The groups are shells around one centre, one inside the other: the same stretched ball of 3 dimensions in 6 sizes.
Some rows, each with its group after it:
[  2  -5   5   9  -6  -3  33  12 -22 -16   7  -6   2  -6]	K_360
[ 14   9 -23  25  33   6  65  30 -67 -20  11  -5 -23  -3]	K_810
[ 22 -10  -2  11  12  -1  34  16 -49 -18  15  -6  -6   7]	K_92
[ -4 -18  26   6 -28  -8 -18 -16  57  -1   1   8  20  -6]	K_92
[  6   3  -8  16  11   1  52  23 -47 -20   8  -8  -9  -6]	K_718
[ 17 -30  25   8 -14  -7 -42 -25  62   5   9  17  17  10]	K_92
[ 14   6 -19  27  31   6  46  20 -36 -13   9   3 -20  -2]	K_63
[ 38 -23   0  15  22   0  -2  -1 -19  -7  20   7  -5  21]	K_360
[ 22  -6  -9  15  20   1  42  20 -56 -18  15  -5 -11   6]	K_718
[ 28 -21   5  17  13  -1 -13  -8  15  -1  14  13   0  14]	K_63
[ 20   0 -14  18  25   3  54  26 -68 -21  14  -7 -16   3]	K_810
[-11  12  -8  26   7   3  40  13   6 -10  -2   4  -9 -19]	K_644
[ 35 -19  -2  16  23   0   5   3 -22  -8  19   7  -7  18]	K_92
[  4  -2   0  10   0  -2  44  18 -39 -20   8  -9  -2  -6]	K_644
[ -4  26 -31  31  33   9  90  41 -69 -24   3  -8 -28 -18]	K_644
[ 31  -9 -11  19  29   2  33  17 -54 -15  18  -1 -15  12]	K_810
[  7  20 -31  29  37   9  85  40 -80 -24   8  -9 -29 -11]	K_63
[-10   9  -5  21   3   2  42  14  -2 -13  -1   0  -6 -17]	K_718
[ -1   7  -9  17   8   1  57  24 -43 -20   5  -8  -9 -12]	K_810
[ 16 -35  32   4 -22  -9 -54 -31  76   7   9  18  23  11]	K_360
[ 25 -36  27   7 -11  -8 -53 -30  66   7  12  20  18  17]	K_644
[ -6 -17  26   4 -31  -8 -12 -13  50  -4   1   5  21  -8]	K_63
[ 17   2 -14  18  23   3  55  26 -64 -20  13  -7 -15   0]	K_718
[ 19 -19  10  16   4  -2 -17 -12  32   1  10  14   4   9]	K_360

New rows. What belongs after each?
[  6  20 -30  30  37   9  83  38 -75 -23   7  -7 -29 -11]	K_63
[  0  21 -27  28  30   8  86  39 -74 -25   6 -10 -25 -15]	K_360
[ 18 -40  36   2 -26 -11 -63 -36  83   9  10  19  27  14]	K_63
[ -9  20 -19  25  16   5  75  32 -47 -22   1  -8 -17 -20]	K_92
[-11   7  -1  16  -5   0  46  17 -14 -16   0  -5  -2 -18]	K_92
[ 14  -9   2   8   2  -3  34  14 -41 -18  12  -8  -1   2]	K_644
[ 12  10 -21  24  30   6  65  30 -64 -20  10  -6 -21  -5]	K_718
[ 31 -11  -9  17  26   2  32  16 -55 -16  19  -2 -13  13]	K_810
[ 12 -23  19  13 -10  -5 -33 -21  63   5   6  17  13   5]	K_644
[-11   4   3  16  -8  -1  30   8  11 -11  -1   1   2 -17]	K_718
[ 37 -40  23   4  -4  -7 -44 -23  31   2  19  14  14  25]	K_92
[ -8  19 -18  23  15   5  77  34 -54 -23   2 -10 -17 -20]	K_360
[ 29  -9  -9  15  24   1  38  19 -62 -18  18  -5 -12  11]	K_92
[ 42 -42  23   0  -3  -8 -35 -17   6  -3  23   8  14  28]	K_644
[-11  26 -25  27  22   7  91  40 -65 -26   1 -12 -23 -23]	K_644
[ 24   4 -23  21  36   5  67  34 -90 -24  16 -10 -23   4]	K_644
[ 37 -45  30   0 -12 -10 -53 -27  39   3  19  14  20  27]	K_360
[ 35 -30  12  10   8  -4 -20 -11   6  -3  19  10   5  21]	K_718
[ 24   3 -22  24  38   6  56  28 -70 -19  15  -3 -23   5]	K_360
[ 11   6 -16  19  22   3  64  29 -67 -22  11  -9 -17  -4]	K_810
[ 37 -28   9   8  10  -4  -5  -3 -20  -8  21   4   2  21]	K_810
[ 24 -23  11  14   5  -3 -20 -13  29   0  12  14   5  12]	K_92
[ 21 -14   4   7   4  -3  26  12 -42 -17  15  -6   0   7]	K_644
[ 19  -4 -11  24  25   4  24  10 -17  -9  11   7 -13   4]	K_63
[ 34 -22   2  14  17  -1  -1  -1 -13  -7  18   7  -3  18]	K_718
[ 28 -18   2  18  17   0  -6  -5   6  -3  15  12  -3  14]	K_63
[ 22 -44  40  -4 -31 -13 -59 -33  66   5  13  14  30  17]	K_63
[ -7  16 -16  21  13   4  74  32 -54 -23   3 -11 -15 -18]	K_360
[  4 -24  28   1 -28  -9 -20 -15  41  -4   6   5  22   1]	K_360
[-10 -11  21  10 -25  -6  -8 -12  56  -2  -2   8  16 -11]	K_360
[-13   0   9  15 -14  -2  17   1  31  -7  -3   4   6 -17]	K_92
[ -5 -19  28   4 -31  -8 -21 -17  60  -1   1   8  22  -6]	K_360
[ 13   2 -12  16  17   2  57  26 -63 -22  11 -10 -13  -2]	K_92
[ 17   5 -19  21  29   4  62  30 -72 -22  13  -8 -20   0]	K_810
[-16   4   6  13 -15  -2  33   9  10 -13  -3  -3   5 -20]	K_63
[ 10  -2  -5  14   8   0  44  19 -43 -19  10  -7  -7  -3]	K_718
[ -2 -21  28   5 -29  -8 -25 -19  62   0   2  10  22  -4]	K_92
[ 28  -6 -13  21  30   3  34  17 -49 -14  16   1 -16  10]	K_810
[-19  10   0  21  -6   1  34   9  21 -10  -5   3  -1 -23]	K_644
[ 16 -41  41  -4 -35 -13 -55 -32  69   4  10  12  31  12]	K_644
[ -3   7  -6  15   3   0  58  24 -43 -21   4 -10  -7 -13]	K_63
[  3  13 -20  28  27   6  57  25 -36 -16   5   0 -20 -10]	K_360
[ 11  -3  -4  12   8  -1  45  20 -50 -20  11  -9  -6  -2]	K_360
[  7  -9   7   9  -5  -4  25   9 -18 -14   8  -4   3  -2]	K_810
[ -7  21 -21  23  18   5  86  38 -69 -26   3 -13 -19 -19]	K_644
[ -9  -2   8  17 -10  -2   8  -3  40  -4  -2   8   5 -13]	K_360
[ 29 -28  15   3  -3  -6  -5  -4 -14 -10  18   1   8  16]	K_360
[ 16   8 -22  25  33   6  63  30 -68 -20  12  -5 -22  -1]	K_810
[ 30  -7 -14  20  32   3  35  18 -54 -15  18   0 -17  11]	K_92
